There are 8 hidden switches. A switch that is on adds its own fixed numbers to the row, and there is some noise. The rows also spread widely along 9 directions, which tell nothing about the answers.
Known rows, each followed by its switches (1 for on, 0 for off):
[-9,-3,-6,6,11,-9,-5,-18,4,4,3,-1,7,10,-4,3,-4,-10,-4,-9,11,-3,2,3,6,-6,-10,-11,-10] => 1 1 0 0 0 1 1 0
[-7,-6,8,5,11,-11,0,3,-14,-8,2,2,0,2,-9,9,-4,-14,-9,-9,-10,9,2,15,-12,-12,-13,-16,0] => 1 0 0 0 0 0 0 0
[1,-16,16,-3,-34,-6,-8,-1,-8,-17,0,7,8,10,-15,-18,-3,-5,-2,-17,9,6,8,-2,-8,-12,-6,-6,-19] => 1 1 0 0 0 0 0 0
[4,-17,3,-6,5,-2,0,-6,3,-2,-4,-8,3,-8,4,4,2,13,-2,-5,3,6,6,1,7,0,-2,4,-4] => 1 1 0 1 0 0 0 0
[-8,-1,1,-2,-4,-13,-10,-7,-1,-11,2,-9,15,1,-10,7,-7,1,-3,-3,12,0,4,4,-6,-14,-14,-18,-20] => 1 0 0 0 1 0 1 1
[2,-6,-4,-9,-7,2,-13,-8,9,0,4,-6,16,10,0,-7,2,0,-2,-13,21,0,-2,-5,2,-5,-8,-10,-2] => 0 0 1 0 0 1 0 0
[1,-15,1,-7,15,-5,-13,-14,0,-1,10,-2,1,-2,-1,7,-7,-5,-4,-11,6,6,5,3,-5,-10,5,-15,-5] => 1 1 0 0 0 0 1 1
[-4,3,-6,-14,7,-2,-6,-9,9,10,11,0,10,1,-6,19,-8,-2,-1,-19,19,-1,-12,7,4,2,-6,-16,4] => 0 1 0 0 0 0 0 0
[-4,-6,11,-16,-7,-1,-3,-8,4,-3,1,-4,4,-10,-7,15,-10,15,1,-8,10,11,3,0,1,2,-4,0,-21] => 1 1 1 1 1 0 1 0
[-5,-1,15,-4,-8,-1,-11,-8,1,-12,8,9,1,8,-4,12,-7,-10,17,-19,5,7,-6,7,-10,-17,-11,-19,-7] => 0 1 1 1 0 1 0 1
[2,-5,3,-19,-4,-3,-21,4,-1,-16,13,-11,18,-5,-3,11,-2,0,0,-7,11,8,1,8,-17,-19,-8,-29,-5] => 1 0 1 0 0 0 0 1
[-11,0,9,4,16,-11,6,6,-6,-9,-1,-6,3,-4,-1,19,1,-3,-4,1,-9,9,-4,14,-3,-7,-20,-12,-2] => 1 0 0 0 0 0 0 0
[-9,-2,7,2,6,-8,-1,-11,5,0,5,6,0,7,-4,11,-8,-8,9,-17,6,-2,-6,8,3,-4,-9,-12,-3] => 1 1 0 0 0 0 0 1
[5,-16,-15,-1,15,0,-15,-16,-2,7,0,-1,5,10,1,-20,3,-10,-22,-13,10,4,11,-4,1,-3,3,-6,5] => 1 1 1 0 0 0 0 0
[-9,2,2,-3,26,-2,-5,-3,-4,3,9,2,-2,1,1,22,-1,-14,-1,-11,-1,10,-12,14,-8,-7,-11,-19,10] => 0 1 1 0 0 0 0 0
[8,-21,0,-5,-6,3,-21,-9,-2,-6,6,-4,11,8,2,-23,5,-8,-10,-11,10,8,11,-7,-8,-14,0,-11,-2] => 1 0 1 0 0 1 0 0
[1,-7,5,1,-6,0,2,7,-2,-7,-6,-5,12,11,4,-6,12,3,-9,-8,7,2,-8,0,2,3,-19,-1,11] => 0 0 0 0 0 0 0 0
[3,-9,-14,-3,22,6,-14,-16,6,13,0,-4,5,6,10,-8,5,-4,-13,-10,11,4,1,-2,6,1,-2,-5,13] => 1 1 1 1 0 0 0 0
[-8,15,14,-9,-12,0,1,6,-1,-14,5,-5,11,10,0,11,-2,7,-9,-7,11,12,-11,-3,-4,9,-25,-8,-4] => 1 1 0 0 0 0 0 1
[-8,-10,1,-4,12,-9,6,-17,4,12,0,3,-3,3,-9,11,-13,0,-1,-15,8,-3,0,2,8,2,2,-1,-10] => 0 0 0 0 0 0 1 0
[1,-16,4,-2,15,-1,2,0,-4,0,2,0,0,-3,2,11,4,-2,-7,-9,-2,8,-7,9,-3,0,-4,-4,14] => 0 1 0 0 0 0 1 0
[7,-21,16,-8,-3,11,-7,-6,-6,-4,1,4,-6,-2,6,-8,2,4,-3,-13,0,20,0,-6,-9,-1,2,5,3] => 0 1 1 1 1 0 0 0
[5,-19,-12,2,7,-10,-11,-10,2,3,1,-3,12,4,-11,-5,-3,-9,-8,-15,7,-8,10,11,3,-11,0,-15,3] => 1 0 0 0 0 1 0 0
[-11,1,1,9,-2,-15,-4,-8,-7,-7,-2,5,5,13,-15,-2,-6,-15,-8,-12,6,1,5,6,-3,-14,-17,-16,-16] => 1 1 0 0 0 0 0 0

New rows. What belongs after each?
[-4,-2,-10,1,4,-7,-5,-15,7,8,2,1,12,10,-9,2,-6,-7,-6,-17,16,-8,3,6,10,0,-9,-12,-3] => 1 1 0 0 0 1 0 0
[-6,2,1,-1,-5,-2,-7,-13,6,-6,-7,-5,8,8,3,-5,1,8,0,-6,16,1,1,-6,7,-2,-18,-2,-15] => 1 1 1 1 1 0 0 1
[-1,-14,2,3,15,4,-5,-20,0,11,2,12,-9,13,2,-13,-5,-12,-9,-19,3,8,6,-5,5,5,6,4,5] => 1 1 1 0 0 1 0 0
[1,-14,1,3,-8,-8,-5,2,-3,-14,-3,-6,15,7,-2,-6,6,-2,-7,-6,5,-3,1,6,-3,-7,-14,-9,5] => 1 0 0 0 0 0 1 1
[-1,-12,1,-1,-7,-6,-10,6,-9,-11,2,-1,13,7,-7,-3,7,-14,-7,-11,3,3,-4,11,-14,-16,-14,-20,7] => 0 0 1 0 0 0 1 0
[-2,-14,-3,-2,15,-5,-1,-14,4,-1,-4,-15,6,-1,6,-5,1,12,-15,5,8,6,13,-12,10,0,-1,5,-17] => 1 0 0 0 0 1 1 0
[1,-13,3,3,-5,-3,-17,-3,1,-9,9,0,13,4,-2,0,4,-13,7,-11,8,2,-4,10,-8,-19,-11,-22,1] => 1 1 0 0 0 1 0 0
[3,-14,8,-6,-6,-3,-7,-4,2,-7,4,-2,9,-4,-2,7,-1,5,2,-10,9,2,-5,6,-3,-2,-4,-7,1] => 1 1 0 0 1 0 1 1
[1,-22,14,7,-1,2,-6,-8,3,-7,-2,-1,0,-2,13,-13,12,4,9,0,4,7,-5,-5,3,-8,-8,3,-4] => 1 1 0 0 1 0 0 0
[-2,-18,9,4,10,-8,2,-1,-4,-14,-2,-4,0,-4,3,6,5,1,-1,-1,-7,4,2,8,-1,-8,-6,-4,0] => 1 1 0 0 0 0 1 1
[-3,-6,3,1,3,1,-7,-12,6,1,1,-5,7,6,6,0,0,2,1,-7,8,5,1,-3,3,-5,-10,-4,-5] => 1 0 0 1 0 1 0 0
[3,-11,6,-10,0,6,-15,-12,10,6,17,4,5,-2,3,16,-7,-4,18,-19,10,6,-8,9,-3,-8,1,-16,7] => 1 1 0 1 0 1 0 0
[-6,1,1,-3,18,-1,-12,-5,11,-10,4,-15,11,-7,18,20,11,4,17,7,5,3,-11,9,2,-17,-22,-20,-1] => 1 1 1 1 0 0 0 1
[-7,0,5,-4,0,1,-8,-3,3,3,9,1,10,9,4,8,2,-8,2,-13,14,4,-18,3,-6,-3,-14,-13,11] => 0 0 0 0 0 0 1 0
[-1,-15,6,0,3,-2,-6,-8,2,-1,4,2,3,1,1,-1,2,-4,4,-11,7,3,-4,4,1,-7,-5,-7,1] => 1 1 0 0 0 0 0 0
[0,-13,3,-7,-9,-4,-11,-5,3,-7,3,-7,12,-3,-3,5,-1,4,4,-7,9,2,3,3,-4,-13,-8,-11,-11] => 1 0 0 1 0 0 1 0
[3,-7,-6,2,5,-2,-14,-1,-6,-8,0,-4,11,7,-3,-6,4,-11,-17,-9,1,7,8,8,-8,-12,-12,-15,5] => 1 1 1 1 0 1 0 0
[-2,1,-2,0,1,-7,-5,-4,5,-11,-2,-9,15,6,-1,11,-1,3,3,-8,9,-4,-3,8,1,-11,-20,-16,-3] => 0 0 0 1 0 1 0 1
[-7,2,17,-14,-7,2,1,6,-5,-6,10,0,4,2,-3,16,-7,3,-7,-13,6,16,-11,0,-11,6,-12,-5,-1] => 0 0 0 0 0 0 1 0
[6,-17,6,0,0,8,-11,-1,4,-4,3,-5,9,3,16,-14,18,0,-2,-4,8,8,-10,-5,-1,-4,-10,-2,16] => 1 1 0 0 0 0 0 0
[6,-14,7,-5,-10,-1,-6,7,-4,-6,-1,-4,12,-4,-5,4,2,5,-5,-11,2,6,-1,13,-7,-1,-9,-6,11] => 1 0 0 1 1 0 0 0
[-8,4,7,11,-9,-1,-12,-15,-1,-5,-1,4,5,17,0,-12,-1,-9,-1,-11,12,7,0,-6,-4,-10,-20,-8,-14] => 1 1 0 1 1 1 0 0
[0,-5,-8,-11,25,-10,-17,-11,-8,-5,9,-14,5,-5,-5,10,-12,-4,-20,-3,3,12,16,3,-13,-15,1,-24,-13] => 1 0 0 0 0 0 0 1
[-3,-8,-2,-4,24,1,-6,-9,4,7,1,-5,0,-3,9,9,3,0,0,-5,0,7,-2,3,4,-2,-6,-5,5] => 1 0 1 1 0 0 0 0
[9,-8,12,-6,-7,12,-12,13,-5,-12,8,-4,12,2,12,0,12,0,-8,-8,-1,19,-9,6,-15,-3,-17,-9,23] => 1 1 0 1 0 1 0 0
[-4,-6,13,-13,11,0,-3,-3,-3,-7,7,-2,0,-3,2,18,-5,1,3,-9,1,14,-5,4,-8,-5,-4,-12,-3] => 0 0 1 0 0 0 0 1
[-5,4,-7,-7,-4,-2,2,-16,6,10,-6,-2,6,13,-5,-8,-10,12,-20,-15,21,1,10,-14,16,16,-7,9,-17] => 1 1 0 1 0 0 0 0
[2,-15,-9,4,15,-9,-8,-1,-6,-3,-1,-5,7,-2,-4,8,4,-10,-12,-5,-5,1,4,18,-7,-12,-8,-16,11] => 1 1 0 1 0 0 1 0
[-17,12,22,0,-2,1,1,-7,0,-2,7,7,-4,6,2,11,-8,-1,6,-10,8,16,-16,-5,-2,5,-21,-2,-12] => 1 1 0 0 1 0 0 0
[-10,7,6,-3,15,0,-8,-12,1,2,6,-5,0,3,5,13,-9,-1,-2,-5,3,16,1,-3,-2,-4,-13,-10,-12] => 1 0 0 1 0 1 0 0
[7,-15,3,-8,-9,5,-11,8,4,-7,2,-7,18,2,8,-11,15,1,-1,-7,10,2,-8,2,-2,-4,-12,-6,15] => 1 0 1 0 0 0 0 0
[-8,4,10,-4,8,-3,5,-1,-1,-2,2,-1,1,1,-2,24,-8,2,2,-10,-1,9,-5,8,-2,1,-15,-8,-3] => 0 0 0 1 0 1 0 0
[-7,-10,1,8,9,-6,-4,-13,-3,0,-6,4,-1,13,0,-11,4,-12,-1,-10,4,0,0,-2,2,-11,-9,-5,-7] => 0 0 1 0 0 0 0 0
[7,-26,-8,14,4,-8,-8,-7,-10,-9,-10,-3,6,10,-3,-17,9,-11,-15,-7,-3,-1,13,6,-3,-18,-4,-8,3] => 0 1 0 1 0 1 1 0
[-14,2,-5,12,21,-13,-2,-16,-4,2,-2,-2,2,12,-3,2,-6,-11,-15,-3,2,2,8,-1,2,-5,-14,-8,-15] => 1 0 0 0 0 1 1 0
[-3,-30,26,11,-3,-3,11,-7,-1,-8,-8,7,-11,-6,4,-4,6,6,14,-3,-7,6,-3,0,6,-1,-2,15,-6] => 1 1 0 0 1 0 1 0
[1,2,-2,-15,9,0,-15,-8,-3,-2,13,-8,9,7,-3,5,-14,-2,-21,-13,11,15,9,-5,-10,0,-1,-15,-4] => 1 0 0 0 0 1 0 1
[7,-12,1,-7,7,12,-16,-3,3,6,6,-6,9,0,15,-3,8,3,-5,-9,10,13,-12,-2,-7,0,-6,-5,20] => 0 0 0 1 1 0 0 0
[-13,21,8,-14,-1,8,-13,-5,10,5,18,-1,13,12,8,15,-5,-5,4,-14,20,13,-19,-4,-4,5,-23,-17,1] => 1 0 1 0 0 1 0 0
[6,-19,-5,-5,-14,-6,-9,-3,6,-2,1,-3,18,2,-7,-9,5,1,-2,-15,17,-9,0,7,6,-7,-5,-9,3] => 1 1 0 0 0 0 0 0
[0,-23,9,-3,8,-6,-1,-13,1,1,0,-1,-4,-8,-4,5,-5,2,8,-10,3,5,2,2,1,-8,5,-2,-10] => 0 0 0 0 1 0 0 0
[-9,-5,3,2,24,-7,-1,-18,3,4,-1,-4,-6,-4,2,17,-11,3,2,-5,0,4,3,3,5,0,-4,-3,-9] => 1 0 0 1 1 0 1 1
[4,-13,18,-9,-19,5,-15,2,-9,-14,7,4,3,5,0,-3,3,-5,2,-15,4,18,-4,-1,-18,-16,-8,-11,1] => 0 1 0 1 0 0 0 0
[4,-24,2,2,4,-5,-2,-19,1,-8,-11,0,-5,5,0,-10,-1,3,2,-9,2,0,15,-4,9,-10,3,3,-13] => 0 1 1 1 0 1 0 1
[-10,-10,13,3,8,-7,3,-17,1,-1,1,9,-9,4,-5,5,-7,-7,10,-12,-1,5,4,1,6,-6,-3,-3,-18] => 1 1 1 0 0 1 0 0
[7,-11,9,-19,-14,9,-9,-1,-1,-4,8,-4,8,5,2,-8,0,10,-13,-14,17,16,-1,-14,-6,5,-1,0,-2] => 0 1 0 0 0 0 0 0
[5,-9,-1,-7,-14,0,-9,-3,6,0,5,0,15,5,-7,4,-3,-2,1,-20,13,-2,-1,9,-1,-4,-8,-12,6] => 1 1 0 1 0 1 0 0
[-3,-3,4,-8,1,4,-10,-16,-5,0,3,6,-2,20,1,-17,-7,-7,-14,-18,12,12,4,-17,-6,1,0,-1,-7] => 0 0 1 0 0 0 0 1
[-2,-10,0,-1,5,2,-9,-16,4,-1,-4,-4,1,5,8,-11,4,2,-4,-4,9,8,6,-9,6,-6,-6,1,-13] => 1 1 1 1 0 0 0 0
[-11,2,14,-4,-3,-1,-2,-5,-8,-7,3,-1,0,10,-1,0,-5,0,-10,-6,7,17,-2,-12,-9,-4,-14,-2,-19] => 0 0 0 0 0 0 1 0
[-1,-22,-3,7,12,-10,0,-16,-3,-1,-5,-1,-1,5,-5,-4,-2,-4,-10,-7,2,-1,11,1,5,-8,3,-3,-10] => 0 1 0 0 0 1 1 0
[-3,8,2,-10,-13,-3,-13,3,-7,-4,9,0,15,14,-13,3,-6,-11,-14,-20,16,9,-7,3,-15,-7,-18,-22,-1] => 0 0 0 0 0 0 0 0
[-3,-3,-16,-4,33,1,-11,-11,7,12,3,-12,9,0,10,2,5,-3,-15,-1,9,4,-1,-1,6,1,-7,-11,6] => 1 0 1 0 0 0 0 0
[1,-24,21,0,-3,2,9,10,-5,-12,-3,7,-3,-5,2,3,11,0,9,-10,-12,7,-7,14,0,1,-7,5,15] => 1 1 1 0 0 0 0 0
[-3,-5,7,-5,-11,-3,-5,1,-4,-13,-1,-6,10,1,-1,2,1,5,-8,-3,6,11,3,0,-5,-5,-16,-6,-13] => 1 1 0 1 0 0 1 0
[7,-25,4,-1,-3,0,-12,4,-10,-12,2,-3,8,2,2,-9,12,-6,-10,-6,2,9,0,3,-13,-14,-5,-10,10] => 0 1 0 0 0 0 1 0
[-1,-11,-5,1,15,-1,-17,-14,4,-1,1,-5,4,-2,10,-1,8,-7,5,-3,5,4,1,4,0,-19,-8,-15,-3] => 1 1 1 1 0 0 0 0
[2,-16,-9,-3,22,-5,-9,-19,4,7,3,-3,2,2,2,-1,-6,-4,-5,-12,8,-3,6,1,6,-4,7,-8,2] => 1 0 0 0 0 0 0 1
[-4,-4,-9,3,19,-4,-4,-21,7,8,-6,-10,3,6,6,-2,-4,5,-9,-3,9,1,10,-8,14,0,-8,1,-13] => 1 0 0 1 0 1 0 0
[2,-12,-9,2,-6,-8,-6,-12,-5,-7,-8,-3,9,15,-7,-14,-1,0,-19,-12,12,-2,13,-3,3,-7,-6,-4,-8] => 0 1 0 1 0 0 1 1
[-2,-13,12,-10,-23,-6,0,-5,0,-6,1,3,8,5,-15,1,-9,3,7,-19,13,-2,0,0,0,-6,-3,-7,-17] => 0 0 0 0 0 0 0 0
[2,-26,-13,5,24,-9,-7,-12,2,2,-3,-7,5,-5,1,-2,9,-8,-6,-2,0,-5,7,11,4,-13,0,-10,5] => 1 1 1 0 0 0 1 0
[2,0,14,-10,-3,9,-4,-3,-7,-2,6,2,-2,8,2,3,-6,2,-15,-16,4,24,-1,-8,-9,7,-6,1,2] => 0 1 0 1 0 1 0 0
[-10,4,-5,-6,12,-10,-1,-20,3,6,3,-1,3,11,-8,6,-17,0,-14,-13,14,0,8,-7,6,5,-4,-6,-19] => 1 0 0 0 0 0 1 1
[-2,-13,5,1,-7,-6,3,-5,3,-2,-8,-1,5,2,-4,0,-1,5,3,-11,5,-3,3,4,8,-1,-8,2,-5] => 1 0 0 1 0 0 0 0
[2,-9,-5,-1,24,-2,-2,-5,-5,0,-1,-4,2,6,0,1,-4,-5,-21,-10,-5,8,10,4,-1,5,-1,-5,11] => 1 0 1 0 0 1 0 1
[-7,-7,11,2,4,-3,5,-8,-6,-4,-2,5,-6,11,-3,-4,-4,-5,-5,-12,-2,9,3,-4,-1,0,-8,1,-9] => 0 0 1 0 0 1 0 0
